Each cloud of rows lies close to a flat space through zero, with a little noise off it, and is much wider in some directions of that space than in others. After each cloud: how many dimensions does that space have?
(in the rows, 128 means zero)

[[ 69 109 124 141 113 120  92 169 151 140  92 115 106 141 157 104]
 [ 92 114 131 128 115 111  94 150 139 142 112 115 119 152 136 112]
 [102 102 126 138 118 122 109 151 127 138 113 122 115 124 135 110]
 [173 157 130 122 145 140 148 106 113 127 140 132 147 112 121 152]
 [211 173 123 106 153 158 172  87  99 112 184 179 153  96  72 164]
 [ 87  94 144 128 118 111  90 147 149 135  98 112 102 153 144 101]
 [115 109 129 130 114 121 113 139 122 130 128 137 112 151 127 115]
 [ 65  80 135 141 119 103  68 172 162 142  87  76  94 154 164  87]
 [138 128 121 121 157 129 139 135 165 117 134  69 122  99 171 138]
 [141 135 135 131 129 129 134 114 107 136 133 144 142 133 120 137]
 [138 122 124 108 158 123 144 131 145 121 132 109 119 108 151 142]
 [ 98 114 141 154  95 124  98 146 123 147 101 146 108 169 120 109]
 [173 151  98 118 153 132 178 101 135 104 169 102 141  80 159 155]
 [100 106 126 139 113 119  99 157 129 132 114 130 117 146 134 118]
 [203 172 127 108 148 142 183  79  98 129 183 171 171 103  86 168]
 [183 161 131 121 152 142 166  98 114 116 150 140 129  99 123 147]
 [172 145 118 115 167 133 170 137 163  96 144  65 123  81 173 164]
 [134 143 119 117 138 132 153 122 125 119 127 110 144 113 127 126]
 [130 125 126 135 135 125 126 120 117 132 138 151 119 138 119 127]
 [128 149 140 122 107 137 133 111  95 134 134 199 136 146  65 132]
 [159 137 132 134 135 136 151 111 129 119 135 147 137 113 114 149]]
 | 2

[[112 161 159 121 129 142 127 146 129 117 129 116 117  99 144 129]
 [131 140 135 163 118 119 143  88 118  90  95 143 152 168 101 145]
 [129 154 121 123 142  89 111 143 111 124 129 132 127 131 106 152]
 [108  82 117  92 127 167 142 180 113 131 144  96 135 126 135 136]
 [122  94  97 115 115 118 167 117 124 155 161 125 122 164 120 159]
 [122  84 104  96 143 159 147 157 122 165 130  92 116 123 125 132]
 [ 93 109 169 176 143 117 150 120 131 111 135 121 111 115 126 117]
 [146 150 112 133 149  98 161 155 117  95 104 152 116 126 145 142]
 [132 152 119 126 150  99 117 133 136 149 108 136 120 134 145 129]
 [128  61  80  74 182 182 160 143 137 213 172 128  98  95 135  99]
 [119 121 108 145 108 124 171  95 150 155 138 140  93 167 132 154]
 [ 83  80 157  87 120 181 118  50  91 140 165 147 190 159  74  92]
 [114 161 140 155 103  73 135 129 114  84 105 139 141 160  93 156]
 [111 114 134 133 103 136  95 128 133 122 124 129 133 145 119 112]
 [102 113 124 138 160 138 104 124 138 141 177 163 142 128 107 119]
 [188 125  94 116 139 122 165 154 126 125 105 117 100  97 165 134]
 [148 150 120 145 105  94 116 156 115  84  99 128 101 130 124 149]
 [153 133 110 154 105 111 130 161 128  94 117 116 101 118 108 151]
 [118 167 135 153 152 117  93 127 155 126 154 173 118 126 160 129]
 [178 153 166 151 202 112 116 101 102 100 102 138 137  53 138  84]
 [114 131 134 168 134 188 102 152 161 118 162 129  57  96 151 144]]
 | 13

[[119 116 169 159 103 128 154 153  70  97 137 114  60 106 127 121]
 [123 122 118 101 143 137 132 104 151  97 131 114 137 153 152 132]
 [116 111 142 144 123 128 148 123  94 124 141  98 112 108 109 142]
 [ 82  92 189 132 163 102 115 173 131 108 105 109  90 128 120 134]
 [162 124  87 115  93 161 135 122 119 122 160 115 155 134 155 118]
 [ 94 107 108 152 158 114 101 157 148 154  89 213 130  63  87 158]
 [142 163 170 161 185 121 117 114 137  77 101 133 124 125 204 162]
 [135 113 160 134 145 118 139 111 127  71 106  94 148 145 185 121]
 [151 123 118 149 109  90 109  93 134 203 125 151 144 152  97 111]
 [ 75 118 106 126 169 112 119 124 162 160 100 170 147 130 160 118]
 [145 111 162 163 124 151 144 109 106 105 146 150 126 129 132 142]
 [158  93 102 111  97 113 110  87 167 111 135 107 184 137 154 125]
 [100 133 105 123 128 131 140 122 163 157 142 112 174 155 145 118]
 [105 130  92 147 127 137 130 152 135 133 102 171 125 111  79 143]
 [ 99 138 140 123 133 130 103 163 147 151 116 171  94 119 104 123]
 [120 126 154 109 114  99 137 135 131 143 119 127 116 137  90  95]
 [103  80 114 136 143 131 133 131 134 135 130 148 137 135  96 144]
 [145 177 130 102 168 149  96 148 138 119 106 140 112 121 115 150]
 [164 117  97 123 117 167 140 107 123  70 106 152 187 104 148 127]
 [103 169 112 141 142 118  87 169 117 143  73 120  83  95 101 147]
 [120 124 111 119 117  82 126 164 154 148 114  98 147 133 100 115]]
 | 14

[[157 142 129 184 110 124  49 202 152 175  70 146  94 142  66 179]
 [148 167 115  98 161 104 190 123 111  91  87 161 188 112 136  94]
 [177 111 139 144 131  73 169 117  91 171  84 143 133 123 149  45]
 [114 142  77  61 181 199 140 163 187  75 180  78 132 157  90 197]
 [ 72 138  89  51 150 137 131  93 145  97 138  80  85 145 161 122]
 [ 64 180  80 109 113 110  83 114 173 116  95 106 123 127 146 155]
 [ 53 114  94 163 109 115 148  76 159 139 116 121 120 121 177 135]
 [122  99 108 189 123  73 181 177  99 115 110  92 126  45 118 144]
 [163 110 124 173  80 172 156  65 131 178 109 156 131 156 140  94]
 [112 158 118  76 120  71 164  95 126 140  58 135 111  71 204  88]
 [123 159 132 146  67 154 130 160 135 130 108 105 151 135  77 135]
 [ 99 183  60 104  88 120 151 110 153 104 119  69 119  68 156 182]
 [ 62 106 146 132 158 109  75 172 139  65 128 160 168 132 140 139]
 [117 123 147  62  98 147 107  54  82  89 213  97  84 200 186 125]
 [129 161 104 136 148  78 175 135 122 156  29 140 117 109 118  95]
 [ 82 108 128 166  77 142 137 140 150 120 126 114 140 100 132 150]
 [ 58 160 137  99 173 109 142 173 130  85 136  98 150  74  84 142]
 [203 113 172  76 143  58 195 136 104 159  96 163 120 122 207  86]
 [211 162 161 105 175 148 148  53  89 179  85 217 111 172 121  71]
 [140 107 109 133 225  92 188 212 126 110  60 142 148  76  81 105]
 [147  66 161 156 164  57 140 206  98 140  51 158 142  47 134  48]]
 | 13

[[ 94 139 130 132 128 130 122 115 135 137 109 149 137 124 134 134]
 [101 116 159 129 113 156 143 146 103 116 114 145 150 109 124 114]
 [138  97 128 132 116 117 103 129 178 134 165 124 135 122  93 146]
 [146 116 152 133 124  94 115 152 110 116 193 116 130  91 102 140]
 [130 153 117 121 153 126 154 129  95 129  99 114 114 135 163 111]
 [143 142 118 121 125 165 152 125  95 117  83 129 116 160 152 103]
 [152  78 127 135 114 119  88 132 192 133 168 128 129 138  85 142]
 [131 147  93 127 162 112 124 105 144 148  98 121 105 164 162 125]
 [ 80 138 153 137 113  95 103 122 143 136 176 153 155  74 100 170]
 [141 155  92 115 145 173 165 110 108 129  41 123 105 187 181  92]
 [129  94 190 133  82 166 135 176  65  87 156 147 155  91  95 108]
 [126 110 175 126  88 173 157 166  71  92 134 135 156  93 105 107]
 [109 122 142 128 110 137 126 130 139 124 137 140 147 108 110 138]
 [139  76 164 134  66 159 103 148 155 105 175 149 159 107  59 141]
 [110  97 162 136 104 135 110 147 138 121 154 148 153 104  94 134]
 [151  90 135 133 126 144 112 147 130 120 129 128 121 154 120 105]
 [ 90 138 141 139 140  88 103 123 131 141 154 145 135 102 129 147]
 [146 146  91 116 166 165 167 120 101 132  35 111  98 195 192  79]
 [102 163 108 132 160 104 121 103 121 148 100 140 110 144 167 131]
 [ 99 126 156 146 116  97  84 128 123 129 172 163 137 102 108 151]
 [125 182  54 125 205  73 126  77 162 177  81 104  84 182 199 135]]
 | 6

[[134 143 110 125 166 106 161 124 166 128 111 139 133 126 133 138]
 [140 145  99 173 181 145 152  83 126 106 108 165 119 132 168 170]
 [134 107 133  75  73 122 126 142 114 131 149 110 121 121 126 108]
 [115 144 156 148 176 104 157 136 147 139 125 157 133 133 102  94]
 [106 177 128 142 142 164 108 143 155 174  90 111 111 157 141 132]
 [130 117 135 112  94 136 123 166 114  76 152  95 139 166 166  67]
 [126 121 124 116  89 143 100 148 121 111 145  90 138 136 149 114]
 [150 116  88 122 116 132 113 129 131  85 117  98 142 139 159 150]
 [164  86 102 129 151  98 143 123 112  67 103 141 136 145 116 138]
 [123 122 148 118 138  99 150 132 137 135 143 144 134 113 100 110]
 [161  41 119  90  91  44 139 136 113  31 205 114 192  74 102 101]
 [111 147 126 128 111 142  98 126 150 172 132 105 132 102 120 158]
 [131 111 134 109 107 118 125 126 120 135 140 128 128 109 109 131]
 [150 121 115  99 129 114 174 126 133  95 137 139 125 134 161 109]
 [108 130 149 134 127 109 116 131 144 158 152 126 148  89  88 132]
 [131 113 144  78  91 112 145 131 122 153 148 133 115 103 106 117]
 [115 130 132 123  89 149  84 158 124 131 137  86 135 143 135 113]
 [116 101 146 111  98  78 100 165 151 120 176  90 177  90  78 100]
 [119 158  96 150 131 148 103 119 164 134 137  96 148 106 168 173]
 [132 112 133 143 135 116 125 131 115  96 136 130 143 134 121 113]
 [106 123 150  98  64 132  83 164 131 163 160  80 140 111 103 105]]
 | 7

[[ 29 152  95 153  63 169 202 110 102 133 160 158 118  95  96  84]
 [136 164 133 121 120 204 155 148 205 168 123 237 119 108 111 115]
 [136 145 157 131 110 148  90 225 200 175  84 187  92 120  77 119]
 [147  70 101 104 177  89 197  84  31  71 143  91  95 181 188 118]
 [141 166  99 123 107 175 126 115 187 208 134 190 113  70 147 150]
 [ 75 144 124 160 103 127 139 134 105 132 125  90 132  98 118 119]
 [128 141 131 144 121 149 144  92 153 108 145 149 144  91 113  98]
 [158 178 127 180 104 123 113 203 126 189 107 140  51  44 135 125]
 [149 122 110 121 122 119 169 103  97  83  90 178  83  94 111 141]
 [155 140 113 112 235 135 100 153 181 161 102 116 105 101 202 194]
 [ 44  92  79 100 108 129 141  61  94 151 135  93 137 131  92 134]
 [185 153 137 139 141 113  69 164 169 141 124 135 107  87 135 149]
 [186 145 107  88 157 146 106 139 154 151 142 192  88 119 133 172]
 [ 18  93  76 124 124 139 198  73 135 147 103 109 144 135 182 133]
 [174 136 176 126 125 156  55 140 173 226  76 116 158 110  66 132]
 [ 90 153 137 188  34 105 136 113 133  90 126 121 151  77 117  95]
 [111 139 109 134 118 119 114 150  98 154 148  99 102 121 132 133]
 [127 145 187 136  74 113  91 206  99  85 109 133 148 188  52 127]
 [ 79 144 111 150  58 153 175 121 133 140 158 163 134 127 132  90]
 [136 123 106 132 191  96 184 166  25  73 147  90  65 157 203 141]
 [ 68  89  93  94 147 153 155  92 152 171 114 133 129 143 126 127]]
 | 11

[[172 134 120  45 135  87 110 116 155 114 191 110 173 138 174 139]
 [142 151 120 159  84 164 186  92 123 158  99 142 155  95 114 133]
 [130 122 141 126 119 132 144 113 163  73 126  91 135 156 157 135]
 [ 65 159 197 147 148 100 104 121  82 195 147 158 145 198  58 110]
 [107  96 158 117  91 180  92 103 136 147  37 117 146  98  87  71]
 [ 70 169 144 142 151  97  85 185 161 156 164  50  60 102 137 139]
 [130  83 177 144 170 101 142 109  97 114  95  71 165  31 128 105]
 [143  88 134 131 143  86 174 157  96 115 112 115 138 133 138 109]
 [ 75 133 177 114 134 106 117 118  86 128 146 128 110 175 109 105]
 [152 157 132 100  76 139 218 159  95 145 119 170  83 135 102 192]
 [119 116 143  70 160 135  62 124 142 172 124 106 115 115 129  88]
 [112  82 107 132 124 153 168  93 105 239  81  95 120  72 120  90]
 [138 120 136 107 131 119 116 109 105 107 179  98 139 107 103 192]
 [130  85 141 107 104 140 178 149  93  86  69 149 169 135 105 121]
 [ 85 163 109 141 137 152  76 134 172  84 144 176 167 150 125 165]
 [120  90 103 139 123 150 132 112 103  96 103 114  99  86 141 106]
 [140 141 188 146 182 181 156 128 108 145  63 170 162 111  78  95]
 [106 147 120 111 135 194 136 133 138 174  81 126 153  92 101  86]
 [188 146  88 120  90 109 143  95 110  86 197 111 192 138 149 110]
 [ 83 127 201 136 165 108  97  80 137 100 127  82 195 103 124 112]
 [ 84 163 166 113 146 111  94 115 119 130 136 124 145  79 132 100]]
 | 14

[[114 126  90 170 109 167 105 151 134 209 130 172 129  77  63  97]
 [201 124 104 155 166 122 128 114 115  88 128 116 113 109 176 146]
 [168 148  46  83 117 157 124 136 115 178 164 131 168 118 145 158]
 [ 83 141  85  96  54 147 135 133 139 129 116 124 147 152 124 111]
 [ 76 113 111  58 101 124 167 138  77  80 137 107 192 161 148 136]
 [138 115 116 171 183 110 143 134 130 163 136 137 122  77 103 133]
 [127 107  77 107 172  99 158 128 104 138 131 128 189  74 128 136]
 [175 155 104 100 135 182 104 114 126 188 124 165 124 109  85 136]
 [167 141 196 182 187  85 115  88 185 124  87 132  47 104 112 121]
 [130 116  63  94 119 161 134 160  83 161 179 124 208 137 146 165]
 [ 90 114 171 122 103 122 129 133 111  78 117 119 120 158 134 103]
 [160 144 108 154 133 128 128 114 165 135 123 116 110 135 145 158]
 [154 152  77 160  85 188 104 147 136 180 141 153  83 116 106 115]
 [ 90 129 139 136  48 184 139 144  98  64 126 112 111 209 142 130]
 [172 121 165 173 188 152 111 127 112 158 126 163  86  87  80 126]
 [110 161 131  70  85 133  99 117 162 180 114 152 104 123  91  87]
 [172 126 152 190 207 110 118 122 155 184 129 150  91  70  93 136]
 [165 164  29  98  99 187 123 122 141 207 130 154 146 104  98 147]
 [197 152 115 190 123 174  87 117 168 170 119 147  81 123 119 143]
 [ 73 124 101  41  91 119 164 140  90  93 146 101 186 170 157 134]
 [151 151 146 190 139 158  82 124 194 240 113 173  80  90  50 118]]
 | 9

[[117  86  64 110 157 111 122 119 141 112 106 165 117 106 114 126]
 [106 107  98 130 140 119 119 120 153 129 113 127 116 111 130 120]
 [132 109 100 117 138 125 127 126 124 117 125 150 128 127 128 135]
 [ 75 154 160 142 113  93 158 165 141 169  74  89 139 138  94  82]
 [122 148 157 142 113 134 129 133 133 140 135 102 133 136 137 126]
 [167 161 159 129 126 148 111 112 102 126 161 133 121 117 123 135]
 [184 157 138 113 148 143 105 104  88 120 160 159 113 100 102 135]
 [ 95 100 115 132 117 119 147 144 152 126 111 119 143 155 151 135]
 [153 119 118 113 132 135 131 127 107 112 139 156 131 136 127 143]
 [146 173 180 142 114 147 117 121 118 144 155 100 125 121 131 126]
 [207 170 165 122 132 173  98  95  84 110 200 148 117 113 139 160]
 [ 82 122 131 142 117 109 145 152 157 146  95  98 137 140 134 110]
 [163 149 131 125 144 138 100 102 110 127 149 144 109  95 111 125]
 [157 153 149 130 131 143 117 115 109 130 151 130 121 117 119 131]
 [131 123  96 108 155 104 128 131 113 129 101 161 115 105  83 109]
 [ 93 161 169 146 110 110 147 150 140 162  98  83 135 135 109  94]
 [168 158 173 135 111 164 117 113 106 118 180 118 131 138 156 154]
 [171 142 122 125 148 155  85  85 120 116 167 145  98  81 126 135]
 [160 147 140 122 134 141 117 117 105 123 151 141 121 117 117 134]
 [241 197 189 120 134 191  78  72  65 113 228 151 107  92 130 161]
 [ 91  86  58 117 160  94 127 127 154 128  78 153 111  99 102 104]]
 | 4

[[144 127 130 135 117 134 122 110 170 131 136 149 122 131 142 168]
 [ 86 121 165 155 168 194 165 146  91 138 152 120  89 164 146 149]
 [125 145 130 131 140 165 158  96 157 115 123 156 134 149 146 123]
 [154 132 138 141  95 103  98 124 164 152 129 150 117 130 136 154]
 [122 100 131 120 130 123 156 113 135 111 145 118 157 138 128 171]
 [102 129 118 138 137 163 122 152 157 135 110 149 119 174 141 124]
 [115 131 137 160 166 169 143 124 144 140 131 137 118 166 117 149]
 [118 132 129 125 125 114 126 132 139 129 123 138 166 150 121 110]
 [133 130 145 144 112 154 158 129 141 127 161  96 106 120 141 152]
 [122  89 101  77 132  86 138 132  50  91 114  81 141  85 104 120]
 [143  94 165 189 160 161 194 144 126 150 143  86 102 159 123 186]
 [137 136 124 129 116 120 119 129 159 124 151 113 150 106 122 136]
 [ 97 140  91 102 110 121 122  88 121 125 125 127 127 158  78  98]
 [144 124 136 152 155 143 120 135 138 142 102 154 104 138 140 143]
 [146 114 130 112 105 117 134 139 121 115 133 109 118  92 155 145]
 [119 149 136 150 141 139 141 117 159 138 133 138 165 162 106 109]
 [106 119 123 134 141 124 138 135 109 135 126 110 148 158  93 114]
 [112 130 120 133 109 152 143 122 144 128 152 107 105 145 117 144]
 [118 113 122 134 152 126 179 129 102 117 132  78 162 140  85 113]
 [124 103 127 143 157 129 105 162 113 149  97 141 104 148 127 145]
 [113 133 131 134 113 152 126 125 132 140 144 128  86 143 131 144]]
 | 10

[[116  77 148 121 140 158 176 151 192 113  91 128 117 127  98  91]
 [172  90  94 112  39  94 156 145 121  80 168  62 166 112 189 124]
 [ 90 134 145 143 159 107  93 119 106 155 140 186  71 124 140 119]
 [124 162 150 150 137 127  80 121 139 107 100 118 155 125  63 133]
 [129 127 107 148 108 114 123  91 153  88 109 145  89 174 102  78]
 [130  89 149 120  89 140 135 159 157  53  93 125 117 113 139 107]
 [ 99 152 158 141 141 144  72 149  65  84 142 196  70 103 203 189]
 [120 212 135 120 198 146  80  94  96 193 124 155 155 144  87 166]
 [106 154 144 172 155 114 111 138 125 177 107 125 140 117  47 131]
 [154 144 118 128  88 108 107 115 153  95 106  81 178 134  72 102]
 [ 96  61 193  77 198 161 168 182 196 182 108 124 154  73 107 100]
 [136 177  91 159  95 117  97  98  56 100 154 166  82 155 179 168]
 [128 116 146 135 146 137 119 114 190  90 113 105 146 138  72  92]
 [127  92 140 122 106 116 147 142 181 117  85 109 134 124  75  68]
 [157 127 120 113  91 126 119 126 146  85 123  81 174 121 124 123]
 [115 210 100 184 120 116  87 116  21 163 126 184  77 151 136 200]
 [111 127 182  93 212 161 122 141 178 185 107 112 189  98  62 121]
 [134 120 116 141 128 142 171 138 144 150 113  99 152 134  90 135]
 [136 138 137 114 125 133 122 141 131 128 113 105 164 109 113 141]
 [139 129 114 126 119 147 127 121  99  92 157 147  98 141 196 158]
 [107  81 168 143 154 141 137 169 148 117 148 114 131  83 141 144]]
 | 8

[[161 152 106 118  78 112 145  75 103 112  73 107 148 165 103  44]
 [ 60 125  22 124 143  97 127  64 137 100 183  90  72  82 137 125]
 [ 97 113 150 161 197  84 140 180 111 122 117 160 120 102 148 186]
 [103 116  81 143 141 132  84 128 134 159 178 104 106 137 156 132]
 [127 122 126 158 148 109 110 122 118 137 122 147 158 164 132 124]
 [104 104 137 119 180  93 167 101 143  98 164  56  28 100 159 119]
 [104  90 201 159 171 110  95 162 125 131 170 105  95 117 163 168]
 [204 138 140  95  92 174 130 126 147 145  91 167 175 160 127 141]
 [178 136 133  88 145 117 178 127 166 158 104 131  94 116 149 154]
 [145 155 114 152 134 149  79 170 108 144 119 132 145 169  99 102]
 [109 145 181 137 141 110 112 131 141 130 142 106  82 105  56  95]
 [117 108 188  75 172 141  85 151 123  84  81 195 167 152 151 146]
 [123 124 108  98 116 139 170 116 134 129 167  99 146  95 138 158]
 [176 126 208 133 147 158 156 193  92 140  74 143 126 129  81 108]
 [103 114  72 201 122  85  96 127 103 173  90 135 154 152  49  85]
 [145 116 146 133 145 100 209 118  70 120 102 140 141  95 161 143]
 [130 122 150  98 112 138 166 130 118  88  85 115 125 116 100  99]
 [ 79 126  67 126 128 126 125  79 151  95 162 157 100  95 165 152]
 [159 131  76 107  95 121 168  88  85  94  92 105 113 102 125 101]
 [102 136 185 162 176 150  78 194 136 135 162 161 132 125  69 152]
 [134 113 184 162 132 162 124 192 118 105  72 196 158 151 118 137]]
 | 14

[[140 134 119 132 122 141 131 151 115  70 189 152 155 138 140 131]
 [148 109  98 149 119 142 124 129 131  99 146 124 139 127  97 130]
 [160  54 131 180 134 112  94  77 128  87 199  86 196 157 145 124]
 [152  94  77 111 136 132 156 134 159 123 127 111 147 169  93 140]
 [113 130 145 135 126 128 111 126 115 133 133 132 129 115 128 125]
 [165  99 107 185  99 140  98 109 120  37 205 114 167 122 128 131]
 [ 56 228 196 120 115 107 124 161 111 215  51 116  83 151 194 112]
 [ 60 183 159 101 129 141 103 157 101 147 111 192  71  83  98 137]
 [100  90  97 132 127 140  91 131 122 120 157 141 136 131  49 146]
 [159 129  74 108  92 142 159 171 144  80 166  93 180 171 148 139]
 [136 120 132 118 127 116 113  81 139 125  91 135 108  85 143 127]
 [126 119 145 138 125 127 118 122 116 134 143 117 135 108 134 122]
 [147  95 114  99 152 125 140 115 132  99 156 161 150 125 129 134]
 [116  99  98 132 103 137  88 114 118 109 135 134 150 104  89 135]
 [132 152 112  98 119 145 155 172 135  96 165 141 121 131 126 146]
 [138 118 132  89 150 112 155 119 141 153 106 128 138 138 155 125]
 [138  50 173 162 183 104  83  31 130 142 134 147  96  75  93 124]
 [126 111 177 131 163  88 130  85 163 180 111  77 101 162 164 131]
 [117 188 108  95 113 150 165 196 122 117 122 160 116 142 129 132]
 [122 144 153 170 110 132 121 136 115 159 118  91 123 125 136 114]
 [156  99  97 121 127 134 135 127 128  82 168 137 170 137 129 132]]
 | 9
